There are 4 ways to turn a row about zero (a turn may also mirror it). The second row of each pair is the first, turned, with some noise.
Known pairs, each followed by its turn:
|  35.6 | -23.7 | -53.8 |  -2.9 |  -1.8 |
|  10.7 | -41.9 |  42.4 |  11.0 | -27.4 | | (3)

|  -3.7 | -18.8 |  35.3 |   7.2 |  -6.0 |
| -13.0 |   0.7 |   8.3 |  17.2 |  33.9 | | (0)

| 24.2 |  3.8 |  7.8 | -8.2 | -2.7 |
|  4.2 | 25.9 | -7.0 | -8.0 |  5.9 | | (1)

| -10.1 |  46.6 | -27.5 | -23.9 | -13.6 |
|  19.8 |  25.4 |  23.6 | -44.9 | -14.7 | | (3)

|  7.6 | 30.0 | 21.7 | 27.9 | 21.0 |
|  18.5 |   7.2 |  12.3 | -19.9 | -41.4 | | (1)

| -26.0 | -13.1 |  15.5 | -23.3 | -13.1 |
|   5.2 | -11.0 | -26.0 | -23.5 |  17.6 | | (3)

| -41.0 |  -3.4 | -23.5 | -19.4 |   7.5 |
| -23.8 | -35.6 | -18.4 |  22.7 |  -1.9 | | (1)

| -33.3 |  21.3 |  28.8 | -31.8 |  17.6 |
| -36.4 |   7.1 |  -7.6 |  25.3 | -41.8 | | (1)

| -33.1 |   4.1 |  35.5 |  14.0 |  52.2 |
|  14.6 |  -9.2 |  13.8 |  33.6 | -60.0 | | (1)

| -40.0 |  25.9 | -18.6 |  21.3 | -16.9 |
| -25.0 |  -9.5 |  36.3 | -12.9 | -33.3 | | (0)

|  59.8 | -12.6 |  15.4 |   9.8 |  -0.8 |
|   1.9 | -27.1 |   8.2 |  28.7 |  48.8 | | (2)

|  11.9 | -17.2 |  12.9 | -28.9 | -40.9 |
| -7.4 | 50.4 | -3.3 | -5.8 | 21.9 | | (0)

|  -4.7 |  53.6 | -20.0 |  21.8 |  -0.9 |
|  -8.2 | -21.6 |  -7.5 | -49.0 | -26.0 | | (1)

| -30.5 |  10.1 |   6.4 |  28.9 |  11.3 |
|   9.8 |   5.6 |  28.3 | -16.4 | -26.8 | | (2)

|   1.1 |  -2.5 | -17.2 |  26.7 |   2.8 |
| 14.4 |  3.7 | 14.9 | 23.1 |  2.0 | | (3)

|  22.1 |  59.8 | -28.5 |   2.8 | -35.7 |
| -12.6 | -50.4 | -20.8 |  35.4 | -40.5 | | (2)

|  21.2 |   9.5 |  -2.3 | -24.5 |  22.6 |
|  33.2 |  -3.4 | -17.0 | -14.2 |   6.2 | | (0)

| -25.9 |  11.8 | -48.2 |  -3.1 |  25.6 |
|  18.8 |   3.9 |  49.2 | -12.5 |  29.8 | | (3)

|   5.0 |  -3.8 | -61.8 |  45.2 | -25.7 |
|  45.4 |   5.3 |   0.1 |  56.9 | -34.4 | | (2)

|   0.5 | -36.9 | -10.4 | -39.4 |  34.8 |
| -24.6 |  50.1 | -13.2 |   1.0 |  31.2 | | (2)

| -36.7 | -22.5 |  -1.5 |   9.8 | -17.8 |
|  33.2 | -11.0 | -21.0 |   2.2 |  27.4 | | (3)

| -22.3 |  12.8 |  -6.9 | -18.4 | -11.4 |
|   6.4 |  13.9 |  23.9 | -14.4 | -11.1 | | (0)

|  24.4 |   8.7 |  10.3 | -19.6 |  21.7 |
| -33.9 |  -3.8 |   4.5 |   4.7 |  21.3 | | (2)

|  36.9 |  -7.4 | -12.8 |  -2.5 |  25.9 |
|  21.0 | -10.5 | -41.9 |   6.1 |  -1.3 | | (0)

New pairs. What belongs after each?
|  16.1 |   6.3 |  43.2 | -43.2 | -26.9 |
|   8.7 |  37.0 |   4.2 | -27.7 |  50.7 | | (0)

|  23.9 |  36.9 |   8.2 | -18.1 | -50.0 |
| -22.1 |  30.9 |  -9.1 | -55.7 |  11.7 | | (0)

| -16.2 |  11.1 |  10.5 | -12.9 |  -1.0 |
|  4.7 |  2.4 | 20.5 | -9.7 |  5.4 | | (0)

| -32.2 |  -7.7 |  12.4 |  13.8 |  23.9 |
| -3.6 |  9.1 | -4.6 |  9.8 | 42.7 | | (3)

|   5.5 | -14.3 |   5.8 |  20.1 | -43.5 |
|  30.0 |  -7.9 | -29.0 |  19.6 | -20.5 | | (3)

|  -2.3 | -16.6 |  -4.8 | -26.8 |  -5.2 |
| 18.3 | 26.7 |  1.3 |  6.7 |  1.3 | | (0)

| -34.3 |  18.0 |   4.9 |  13.0 |   6.4 |
|  -5.5 | -21.8 |  34.0 |  -3.1 |  -7.8 | | (0)

| -12.3 |  39.6 |   3.4 | -14.4 | -17.7 |
| -36.8 |   2.4 |  -6.1 | -22.7 | -18.2 | | (1)

|  49.8 |  -2.9 |  14.2 | -25.1 | -25.4 |
|  -5.1 | -33.4 | -30.1 |  17.1 |  40.0 | | (2)

|  -5.6 | -19.6 |   0.2 |  -5.4 | -48.3 |
|  32.6 | -22.6 | -30.1 |  -6.7 | -15.9 | | (3)

|  30.4 |  74.5 | -18.4 |  -8.7 |  32.3 |
|  28.9 | -41.6 | -23.0 | -70.6 | -17.4 | | (0)

|  -4.2 |  19.4 |  17.6 | -22.1 |  52.5 |
| -53.0 |  15.7 |  24.0 | -17.2 |   7.0 | | (2)

| -32.9 |  -6.0 |   3.1 |  -1.8 |  -5.7 |
|  11.2 |  11.5 |  -3.8 | -23.8 | -16.8 | | (2)

|   0.9 | -41.3 | -38.8 |  -8.6 | -14.6 |
|  25.7 | -51.0 |  12.8 |   1.8 |  -1.8 | | (3)

|  30.6 |  25.1 | -44.8 |   4.1 |  -1.3 |
|  13.5 | -11.5 | -34.0 | -43.2 |  14.5 | | (1)

| -17.1 |  16.9 | -23.3 |   6.6 |  14.9 |
|   8.4 | -17.7 |  11.6 |  -5.3 | -29.0 | | (0)

| -19.0 |  -6.2 | -14.0 |  21.4 |   0.3 |
| 23.5 |  1.2 |  8.0 | 15.2 | 16.5 | | (3)

|  8.6 | 19.8 | 11.7 | -3.1 | 11.8 |
|   8.7 | -14.6 |  -4.0 | -16.3 |  11.5 | | (0)

| -22.6 |   5.2 |  20.4 |  24.9 |  48.9 |
| -24.9 |  26.6 |   6.4 |  23.4 |  45.3 | | (3)

|  7.8 | 25.8 | -1.9 | -0.5 | 50.8 |
|  22.9 |  -0.6 | -29.1 |  -3.5 | -42.3 | | (1)

|   0.0 |   2.2 |   4.6 | -31.9 |  11.4 |
| -20.7 |  -9.0 |   0.3 | -27.0 |   4.2 | | (3)

|   2.8 |  20.3 | -68.2 | -13.4 | -34.4 |
|   2.5 |   1.3 | -45.9 |  48.7 | -43.2 | | (2)

